The rows are grouped in 3 different ways at once. Each group adds its own fixed numbers to the row, and there is some noise. The rows also spread widely along 12 directions, which tell nothing about the answers.
Known rows, each followed by its group in each grouping:
[-222,79,352,103,-207,-126,348,-145,83,73,206,-93,-43,19,-35,-23,-12,-169,-43,175,84,-398,-88,129,-119,-137,-134,-2,-347,55,-194,-51,83,71,80,130,-68,-4] -> (2) rugi dovo
[-72,298,-177,-248,228,34,201,38,57,139,-356,-121,47,52,196,40,71,-217,137,18,-62,-71,247,-40,-104,-228,41,82,78,61,65,128,115,-200,55,-125,-360,-34] -> (3) nerog Romu
[-6,-23,95,-71,57,-36,166,-64,50,45,-115,-23,36,-10,37,23,34,-51,63,-49,36,-87,160,10,-8,-254,-127,-26,6,6,78,78,64,-67,66,34,-210,-118] -> (0) sivul Romu
[29,-255,60,316,-77,-104,-206,-172,7,-52,121,298,193,-188,-311,-20,36,120,-41,-91,93,-33,51,97,-124,-74,-233,138,125,-154,-136,31,-226,544,-61,56,282,-47] -> (1) Saten Tus
[-46,-95,15,72,-27,-12,117,100,37,-26,-32,158,-95,-66,-117,-9,6,-13,35,132,109,-63,42,-45,-34,-38,-7,-114,117,-39,-86,105,35,28,2,23,42,-38] -> (0) Saten Tus
[255,-99,-9,183,24,-19,-86,35,46,-71,155,65,279,22,-73,16,45,232,37,-313,-14,236,310,83,11,-209,-329,148,-18,99,261,211,-32,158,251,144,160,-117] -> (1) rugi gusul
[237,-286,170,-75,90,-357,-104,-77,-128,-82,-213,39,-84,-56,53,188,188,85,152,-45,23,96,-77,-42,111,-169,-21,-70,99,24,-47,259,-318,17,-35,207,-91,-204] -> (2) sivul gusul
[-350,382,187,88,-25,127,410,-177,155,256,-71,-55,301,-6,-45,208,-86,-228,91,81,172,-376,227,214,-64,-174,-281,317,-333,244,96,97,-105,54,43,-308,-33,117] -> (3) duf dovo
[-265,32,253,91,-173,-11,-2,27,131,22,-145,209,26,-35,-165,134,121,-343,-1,22,195,-311,52,19,-189,48,-88,134,190,120,-289,-24,-124,327,145,-125,46,-3] -> (1) nerog Tus
[-230,135,-83,143,43,-151,178,255,79,33,113,169,24,-13,-68,-73,-11,-141,-180,146,-95,-169,299,96,-255,-123,-32,146,-8,-13,-139,99,137,-36,105,162,-165,-20] -> (3) duf dovo
[10,182,323,33,-85,-50,-15,-224,111,77,192,56,-4,-33,-44,-206,-64,-14,30,-296,-10,-127,44,25,-29,-137,-247,247,79,-6,-16,-148,-59,269,124,-41,14,18] -> (2) nerog Tus
[-85,108,210,6,-234,151,-12,-320,184,-151,26,146,-99,-47,-148,-164,-15,-138,168,-143,126,-324,-261,-14,29,15,-62,-67,199,16,-152,-273,305,289,-69,78,-61,-40] -> (1) nerog gusul
[-167,261,90,45,0,-74,251,9,72,42,212,46,-14,-4,16,-173,-122,-23,-19,44,-116,-158,76,86,-110,-98,-109,145,-147,-11,-21,-1,142,-9,22,123,-162,39] -> (2) duf dovo
[26,-87,-14,100,-56,207,85,-163,-45,-86,-54,-11,-46,-97,-68,39,100,-37,230,31,168,-165,-82,15,17,-92,-80,-177,104,54,-19,29,238,96,-13,-27,115,-100] -> (2) Saten Romu
[103,82,-73,124,-16,223,-38,-202,-2,-19,33,-21,-1,-24,-92,-116,-37,92,246,-223,46,-31,56,-6,-8,-172,-168,56,233,51,160,-2,216,83,140,-36,90,-92] -> (2) rugi Romu
[41,224,78,-256,63,72,-27,-86,-166,72,-161,-169,-238,88,348,39,75,-85,256,-176,-213,61,-62,-82,-75,135,31,143,80,128,-68,-7,-245,-53,110,-287,-85,164] -> (2) rugi Romu
[138,-63,-301,115,66,195,132,162,-9,-129,-75,9,73,-29,-1,43,154,26,130,53,0,163,209,-27,-154,-93,-23,-120,20,35,85,236,276,7,142,40,49,-50] -> (2) rugi Tus
[-195,21,74,149,-117,62,110,-25,198,12,99,193,8,5,-167,19,-151,-15,-24,72,57,-187,40,133,-94,1,-28,65,-16,17,-106,2,-71,160,-12,0,40,64] -> (3) rugi dovo
[-32,65,340,81,-155,73,-41,-382,-169,112,255,-54,-318,-142,18,-141,-52,175,101,-375,-38,-113,-174,-2,26,75,-261,213,17,42,-96,-223,-220,187,127,-337,260,182] -> (0) sivul Tus
[-65,-72,100,0,-26,-73,-49,-12,-66,47,-38,62,-251,-131,-96,3,70,13,21,-140,44,-79,83,-106,3,-134,-40,-10,278,-50,-60,77,-114,-73,138,-57,-36,-106] -> (0) sivul dovo
[-63,-162,-133,25,72,-107,53,61,-130,-56,-198,157,-57,-178,-121,166,53,75,127,169,33,46,-40,10,-19,34,104,-113,49,-27,-101,305,-234,41,-170,27,7,10] -> (0) duf dovo
[-111,28,232,-40,-40,-89,42,-251,1,64,-58,10,-17,-169,-98,15,31,-67,68,-88,75,-158,59,5,10,-174,-162,11,7,-55,-24,40,-198,114,-49,-120,-104,-12] -> (0) duf dovo
[-28,36,-6,68,-122,175,55,-131,92,-181,-169,256,307,21,88,148,175,-258,99,-135,-114,-89,-21,174,-229,138,-23,148,-153,165,-135,-71,113,414,-167,-23,-204,67] -> (0) sivul dovo
[-44,331,223,-358,62,289,89,-148,149,85,-206,-148,150,105,352,256,22,-144,169,-308,-110,95,246,8,21,87,-216,243,-132,145,180,16,-427,106,62,-515,-165,256] -> (1) sivul gusul
[151,-128,203,-43,30,-9,-35,3,172,-106,97,132,30,19,-5,3,-138,199,47,-168,-23,167,36,95,124,-20,-67,-29,62,-28,108,136,-216,256,-35,112,25,-2] -> (2) nerog Romu
[8,5,17,-178,159,145,127,72,56,51,138,-102,-209,-68,125,18,-159,380,14,-159,-102,304,208,-68,144,-11,-78,-80,17,-169,233,217,-289,-158,112,-180,35,115] -> (1) sivul dovo
[31,11,-88,0,64,-102,131,38,20,-48,16,53,-9,-46,-25,-53,5,59,61,34,-53,4,-8,20,-27,-115,47,-57,6,-56,-33,151,120,40,-32,222,-114,-78] -> (2) nerog dovo
[153,-68,133,-123,116,-168,95,-110,55,2,-80,3,99,37,116,50,-32,183,93,-18,-103,241,24,61,9,-60,-71,-5,-213,-48,68,185,-352,141,-80,61,-79,43] -> (1) rugi Tus
[-44,-104,297,156,-30,-210,-13,-305,-145,196,21,6,165,-148,-111,227,6,153,50,-182,79,-124,3,169,34,-167,-309,352,-213,80,-6,154,-595,268,22,-183,200,39] -> (0) sivul dovo
[5,-278,-117,-21,33,120,114,246,224,-201,-180,304,-85,-38,-176,132,-79,125,89,143,130,115,81,-41,144,-46,174,-381,277,-67,82,312,41,-74,-102,215,-125,-140] -> (0) sivul dovo

New rows, each followed by its group in each grouping:
[-77,98,15,-142,-17,254,201,32,287,-73,-40,-64,-40,53,-20,44,-99,-88,101,125,73,-35,191,-44,30,-68,-48,-212,14,-109,91,80,-10,-30,-10,-88,-132,113] -> (2) rugi gusul
[28,-83,308,6,-101,-82,95,-96,5,13,26,-83,94,28,74,78,122,-117,-7,-108,16,-83,113,99,-84,-120,-219,39,-222,118,-38,44,-138,138,150,-33,-21,2] -> (0) rugi Romu
[-138,194,37,-66,62,224,90,-9,80,129,-52,31,-92,18,87,123,-139,75,109,-152,-29,18,151,30,51,28,-53,179,105,95,116,92,-247,-72,81,-328,2,115] -> (3) sivul dovo
[-103,22,328,50,34,-383,248,-48,27,107,239,97,-10,-14,-91,-91,-230,254,-39,56,-14,-82,-32,144,96,-165,-148,120,-232,-8,37,171,-221,-6,-10,267,-16,-48] -> (1) duf dovo
[65,-105,59,59,-47,34,-36,37,197,-138,30,184,201,-22,-127,73,-1,55,10,-133,69,58,147,94,20,-63,-151,22,49,-18,50,131,-84,307,16,101,51,-25] -> (1) nerog gusul
[-118,155,-14,-173,-45,253,252,-203,51,-46,-72,-183,-181,-126,69,-46,72,-123,172,72,46,-173,-135,-67,-25,-31,41,-267,-48,-95,-71,-34,228,6,-105,-121,-174,67] -> (2) nerog dovo
[-59,47,118,11,-99,-3,178,-22,-65,-24,-3,14,-85,65,84,91,-3,32,170,1,-22,-68,-201,68,-17,121,17,7,-155,214,-105,80,-15,34,54,36,50,34] -> (1) rugi dovo
[-211,118,30,206,-141,-60,305,204,-75,23,284,-24,-138,101,-24,5,-24,-99,-44,232,-18,-276,-24,134,-216,87,-75,128,-255,162,-240,43,109,-24,225,94,161,153] -> (2) rugi gusul
[121,41,38,-380,128,164,-99,-52,58,-110,-345,-72,-109,-5,356,94,237,-213,152,-215,-151,181,189,-151,-76,-4,41,-119,259,-59,27,19,-114,30,3,-217,-362,1] -> (2) sivul Romu
[-33,-100,-74,119,-41,97,24,115,211,-136,99,285,143,-5,-171,-71,-120,28,-73,-20,-16,-9,132,135,-88,21,-30,-13,78,-101,-35,24,62,326,-69,139,-21,67] -> (0) nerog Romu
[-118,20,284,87,-121,147,122,-132,279,26,98,105,177,67,-142,48,-175,18,48,-66,157,-151,123,154,37,-93,-241,70,-37,77,91,13,-107,260,96,-49,104,24] -> (1) rugi Romu
[-64,221,26,-52,36,3,66,-94,46,103,-76,65,63,8,62,-62,-5,-86,74,-205,-141,-77,150,4,-89,-141,-103,250,85,24,41,-30,-16,21,41,-85,-239,-6] -> (0) sivul dovo
[19,-180,25,14,-5,-83,111,177,215,-134,-19,186,-52,77,-94,84,-110,50,6,179,75,7,85,62,67,-64,60,-221,36,4,-27,199,-35,-50,-35,250,-76,-56] -> (3) rugi gusul
[125,-22,91,-41,14,66,-112,37,50,-111,-76,166,58,13,131,159,96,37,109,-289,-119,178,98,28,-6,78,-38,133,133,108,59,123,-235,185,39,-74,-42,-20] -> (2) sivul dovo
[106,-87,-429,1,212,207,94,135,-147,-87,-200,82,2,-27,80,127,4,237,214,41,-130,263,26,47,-28,103,115,-49,46,3,107,264,-18,-37,-115,-54,20,111] -> (0) sivul Romu
[-42,-37,260,94,-167,-6,288,-59,42,-66,331,40,-221,4,26,-72,-133,196,8,-16,2,-125,-303,174,109,77,-11,-123,-263,153,-93,-19,164,28,11,171,104,49] -> (3) nerog dovo
[2,-43,139,40,15,-58,-149,-174,-51,4,-101,12,8,-239,-122,21,214,-139,43,-142,102,-60,229,-80,-121,-226,-243,47,210,-117,-43,71,-189,229,98,-173,27,-78] -> (2) duf Tus
[-25,-23,-8,103,0,-341,137,55,-38,-100,23,286,12,-9,-66,-141,-16,-10,28,108,-157,-89,-132,103,-99,-54,90,17,-69,29,-160,75,188,45,-158,438,-247,-122] -> (0) duf dovo
[-71,121,182,20,-62,149,14,-48,70,-40,93,123,-84,-59,-15,-83,-46,10,71,-219,5,-8,96,-15,-45,73,-172,73,144,67,11,-37,6,172,132,-146,84,51] -> (1) duf Tus
[-124,146,218,-128,-26,112,-2,5,187,-10,-7,136,-167,-28,-41,9,-136,-22,106,-107,26,-37,97,-56,94,25,-32,-16,256,-16,38,55,-215,55,-13,-131,-66,48] -> (2) duf dovo
[-41,192,82,-26,88,-91,32,-166,-195,168,-20,-43,-91,-106,38,-67,-6,69,136,-165,-83,10,63,-34,-58,-58,-187,259,4,38,7,68,-283,27,59,-251,45,137] -> (0) duf Tus
[159,-138,164,75,-6,-180,-198,-57,-190,-39,9,129,-51,-37,139,116,181,123,26,-361,-152,117,-36,82,-49,43,-73,227,44,181,-99,70,-282,167,107,-6,68,-61] -> (3) sivul dovo
[21,114,-143,64,-13,85,66,-39,16,-16,-145,208,135,77,-39,45,-76,31,237,-64,-100,12,-82,109,-43,59,54,151,-4,165,12,85,-9,137,-122,30,-71,47] -> (0) rugi dovo
[206,-234,-21,-18,-16,127,-3,37,-195,-189,-23,60,-261,-52,80,88,6,292,229,-127,-19,208,-307,28,150,242,122,-236,44,142,-31,179,-53,69,-39,15,212,75] -> (0) nerog Romu
[3,-108,-437,467,-56,81,69,5,-115,-91,250,110,69,-166,-325,-159,66,154,13,81,-2,-92,58,90,-254,-188,-86,27,35,-109,-72,96,437,165,102,263,222,-84] -> (2) rugi dovo
[90,-110,-123,25,124,-17,94,155,-142,-54,163,-29,-80,-170,30,-26,15,287,-32,-85,-135,270,205,9,-16,-48,-86,-95,-94,-96,120,299,-116,-65,65,-4,74,69] -> (0) duf dovo
[-46,-141,-289,129,80,-1,424,91,-293,-58,76,-44,-151,-67,66,105,18,327,134,305,-50,47,-294,121,-43,114,125,-160,-359,60,-104,278,180,-156,-51,190,145,50] -> (1) sivul dovo
[36,-57,67,24,-37,105,-86,-158,-38,2,-33,-62,-11,-72,-65,118,54,98,172,-167,92,29,46,-15,38,-25,-190,18,55,22,36,126,-258,134,107,-182,191,49] -> (1) rugi gusul
[41,212,-4,-123,72,36,-99,5,-231,72,-127,-82,-204,-34,291,44,205,-96,115,-290,-193,98,38,-75,-177,137,-24,252,108,185,-156,-7,-186,39,200,-371,34,153] -> (3) nerog Tus
[90,-117,-55,73,40,-75,72,-3,-73,-69,101,194,-170,-51,-91,-107,-199,361,158,21,-66,104,-231,19,156,35,95,-120,60,-57,25,160,-38,-9,-193,193,95,-15] -> (0) Saten dovo
[178,4,-16,-81,109,68,179,85,149,-118,-30,100,71,55,124,-52,-29,137,116,-29,-69,230,104,-13,43,-45,-39,-141,-28,1,160,144,141,12,-32,147,-106,-85] -> (1) Saten Tus
[2,-24,201,-35,-102,276,297,-4,316,-225,144,201,155,111,167,65,-92,49,-13,-46,-63,107,-3,197,-32,228,-80,-73,-321,85,32,-45,79,325,-94,36,-48,161] -> (1) sivul Tus
[40,99,-198,17,48,29,100,165,-70,-82,79,101,-165,16,68,-114,-26,119,110,-32,-179,74,-104,-5,-48,68,132,15,102,26,-59,104,198,-18,23,171,-29,10] -> (2) nerog dovo
[72,-87,-246,-2,197,-136,193,275,-191,-41,-192,-8,119,33,192,153,228,-24,46,174,-102,132,138,39,-189,-53,38,-26,-118,86,-54,315,78,-86,67,160,-69,-94] -> (1) Saten Romu
[-12,203,18,-79,57,240,-34,-244,210,-22,-98,42,111,-141,-37,-66,-20,-53,126,-269,26,8,270,10,20,-216,-171,16,182,-41,209,-1,42,111,-49,-198,-171,-31] -> (3) duf dovo
